The same things were measured in two ways. Each way mixes the same 5 hidden numbers, adds some noise and spreads widely along 4 directions of its own, which tell nothing about the thing.
(in the rows, 100 means zero)
Some things both ways: the first way, then the second way.
97 107 93 129 112 109 108 107 93 109 92 109 110 88 119
124 95 108 112 97 121 111 79 94 98 106 120 97 68

105 84 88 145 114 101 91 96 94 121 78 101 119 76 132
103 84 101 100 130 127 131 96 84 93 101 92 98 98

95 86 82 132 100 114 91 116 121 117 87 102 100 100 120
90 85 93 124 88 131 118 99 80 69 105 97 93 80

89 134 104 124 85 126 124 95 115 120 125 137 117 112 107
111 126 102 101 119 109 118 89 106 78 106 83 83 81

95 75 115 140 100 102 82 96 122 116 99 110 59 96 118
97 101 86 113 86 98 106 104 74 84 101 94 95 87

102 79 72 136 89 97 125 109 130 149 73 116 107 94 153
96 111 68 118 98 109 94 75 100 73 82 94 66 38

100 107 97 98 89 107 105 117 104 116 82 69 100 81 131
92 65 96 134 77 132 119 104 47 68 94 107 104 82

78 81 108 120 99 111 71 138 106 110 99 87 82 106 103
110 143 93 119 74 115 63 101 89 101 90 93 89 111

68 116 119 135 69 132 96 87 123 114 148 159 107 140 57
151 154 127 113 121 121 75 87 140 87 124 99 66 94

98 102 102 109 107 101 97 86 108 118 106 106 92 99 109
68 128 96 67 108 92 110 107 123 109 87 80 112 142

97 140 99 108 101 119 121 96 68 93 96 102 139 78 109
151 93 123 104 124 122 100 88 89 115 111 120 95 90

107 77 59 87 95 77 119 83 94 115 33 78 130 67 122
140 62 107 103 131 84 77 91 80 89 78 130 69 46

83 102 122 86 111 99 94 116 84 94 96 80 74 91 99
105 100 84 95 85 86 81 109 86 136 110 103 113 128

83 75 85 105 122 100 76 125 83 99 76 85 111 102 88
104 82 106 92 112 89 117 101 89 92 99 108 104 93

97 120 87 99 107 115 103 94 93 97 94 99 119 96 99
80 87 109 80 116 113 130 109 105 103 101 93 116 136

89 87 79 104 110 107 91 108 95 91 73 94 98 100 87
119 89 111 104 97 93 84 96 97 97 96 125 94 83

103 110 103 101 79 97 125 61 104 120 94 115 113 86 107
146 105 124 104 120 94 86 87 101 85 93 123 74 60

91 83 76 100 107 93 115 134 115 141 76 88 110 100 141
55 103 67 96 93 100 119 89 104 84 78 84 97 80

Other things, the second way, with their names:
Q_326: 126 88 103 108 124 104 95 104 79 89 99 99 81 87
Q_693: 94 118 90 88 147 88 101 117 100 68 86 62 68 106
Q_655: 107 109 108 99 105 116 85 98 108 95 91 105 88 104
Q_635: 83 70 89 103 98 100 87 117 87 89 94 100 93 114
Q_180: 63 89 125 59 114 104 125 116 113 97 75 102 125 152
Q_828: 129 70 136 109 84 133 84 97 93 118 108 147 116 117
Q_53: 42 127 74 77 35 61 76 94 122 121 66 112 123 114
Q_431: 93 116 87 103 82 91 71 111 114 104 109 93 92 122
Q_961: 85 93 103 97 83 91 102 119 85 90 95 102 110 123
Q_780: 75 60 83 102 115 83 133 115 72 57 100 87 93 78
Q_398: 84 73 111 98 88 108 109 102 99 79 88 117 104 98
Q_349: 82 100 111 66 126 94 110 100 114 99 72 100 104 116
Q_11: 74 115 69 88 87 88 119 87 113 113 107 87 107 95
Q_365: 106 140 91 88 96 73 67 95 119 112 90 95 87 105
Q_261: 115 139 76 122 99 98 95 77 111 75 111 82 63 47
Q_356: 87 132 80 82 117 84 86 100 145 104 115 72 80 119
Q_566: 92 100 86 117 88 115 92 111 94 90 115 89 91 115
Q_6: 120 65 148 74 112 91 130 90 103 101 91 147 123 88
Q_32: 113 104 79 119 82 100 99 87 93 107 124 100 95 78
Q_628: 128 101 112 84 121 86 61 98 119 120 92 115 86 107
Q_793: 91 87 105 93 111 90 138 126 93 82 137 78 113 134
Q_656: 101 58 101 96 112 97 88 109 123 95 126 112 91 107
Q_990: 101 111 91 84 91 95 80 82 139 132 113 111 99 106
Q_950: 109 115 92 108 97 96 97 88 106 87 100 101 81 71
Q_295: 136 88 70 70 156 63 77 74 110 154 95 104 78 69
Q_579: 86 106 100 104 109 110 131 100 112 58 107 83 88 86
Q_417: 124 118 72 132 84 94 77 102 66 99 114 86 78 84
Q_105: 94 133 112 98 93 112 89 101 98 83 66 98 92 103
Q_84: 92 96 115 67 95 63 65 107 134 112 84 123 104 126
Q_101: 107 111 102 94 101 88 85 109 106 107 105 96 99 119
Q_771: 101 116 67 104 90 84 87 86 119 114 123 93 89 86
Q_386: 137 105 112 112 113 120 86 116 70 117 115 94 100 135
Q_437: 79 98 98 87 97 60 80 121 118 72 93 96 86 109
Q_183: 119 105 113 94 105 115 92 81 86 114 66 122 101 86
Q_745: 87 57 96 101 95 97 101 93 90 77 78 128 93 63
Q_246: 82 123 83 126 69 126 98 108 72 85 96 78 98 117
Q_587: 91 106 109 105 86 104 111 97 89 70 80 107 98 81
Q_478: 99 100 104 109 65 124 76 84 119 111 99 130 104 97
Q_5: 81 70 71 92 108 78 102 124 92 98 123 79 100 130
Q_166: 122 129 75 97 113 24 74 94 115 72 102 87 54 34
Q_459: 126 119 121 98 124 119 80 86 125 86 86 109 73 82
Q_930: 98 69 99 92 116 101 123 105 96 101 117 100 106 108
Q_341: 105 113 120 94 108 128 111 106 122 107 128 94 112 149
Q_703: 108 69 106 95 76 123 116 81 76 152 98 138 139 113
Q_589: 135 135 121 100 95 130 85 80 80 130 72 119 107 102
Q_992: 90 102 97 85 121 106 107 99 128 100 115 88 95 118
Q_804: 128 61 135 114 115 133 117 104 75 77 108 125 99 91
Q_234: 82 101 97 114 76 118 134 107 86 81 121 92 115 111
Q_606: 102 126 123 85 88 94 94 94 134 99 104 112 108 114
Q_394: 104 115 93 85 143 94 110 104 117 89 108 71 79 105
Q_701: 116 117 90 114 70 104 78 74 112 115 104 119 94 70
Q_142: 126 105 86 104 83 89 71 82 91 141 104 119 101 87
Q_794: 91 105 87 84 114 61 102 108 114 87 108 82 87 95
Q_430: 118 116 105 97 111 92 109 109 95 97 122 87 98 112
Q_100: 103 120 79 107 109 98 108 97 80 97 99 78 89 90
Q_855: 83 100 99 80 103 122 80 100 137 127 96 104 106 142
Q_863: 149 103 115 104 105 90 69 83 98 116 96 131 85 69

Some of these things the first way, each followed by its name:
105 127 97 96 125 97 124 109 71 95 79 78 108 65 135 -> Q_142
99 103 122 24 110 59 122 100 107 144 97 48 59 85 151 -> Q_53
101 100 95 131 114 102 103 108 86 126 86 92 122 78 142 -> Q_100
99 109 129 75 93 74 125 69 104 143 110 102 84 88 130 -> Q_990
78 94 112 70 98 100 83 118 77 89 86 65 94 92 79 -> Q_828
105 108 124 68 82 89 103 68 113 120 107 80 71 87 115 -> Q_961
96 108 98 131 109 117 100 111 95 104 95 95 103 82 127 -> Q_417
96 74 106 76 68 83 99 86 132 125 77 80 69 98 111 -> Q_635
94 109 92 81 83 95 120 72 100 100 77 101 105 90 95 -> Q_628
86 132 122 93 98 122 95 109 99 114 134 97 98 108 105 -> Q_234
98 88 101 108 88 94 97 94 114 132 90 84 94 88 126 -> Q_105
93 123 93 112 95 108 126 104 103 149 114 119 141 101 137 -> Q_261
73 73 108 65 125 80 74 118 60 105 81 75 107 100 71 -> Q_6
93 63 106 59 74 76 84 61 137 136 94 94 68 117 84 -> Q_437
94 78 114 117 100 100 70 125 106 134 95 70 87 88 141 -> Q_246
79 66 98 46 98 75 82 92 103 108 79 79 75 115 70 -> Q_84
78 89 112 104 113 111 56 100 90 104 120 103 102 121 69 -> Q_793
74 133 126 92 89 127 91 99 93 101 137 115 109 121 73 -> Q_341
90 72 119 95 123 77 63 75 88 135 106 90 90 96 101 -> Q_606
83 134 109 92 129 119 119 151 60 60 88 75 87 82 105 -> Q_703
97 129 84 149 131 134 111 129 67 67 83 95 118 68 119 -> Q_589
94 123 61 104 121 100 159 112 70 93 54 117 147 78 117 -> Q_295
84 95 96 85 85 108 95 98 124 99 98 102 81 121 78 -> Q_5
83 98 98 123 80 126 91 98 112 79 96 116 89 109 67 -> Q_804
95 119 94 160 107 142 85 96 95 57 98 114 96 87 82 -> Q_386
96 95 73 127 105 109 96 89 96 126 84 118 149 100 107 -> Q_394
104 130 74 90 86 117 126 83 101 106 84 93 140 88 119 -> Q_655
78 131 101 88 113 115 126 137 95 117 118 108 112 114 114 -> Q_11
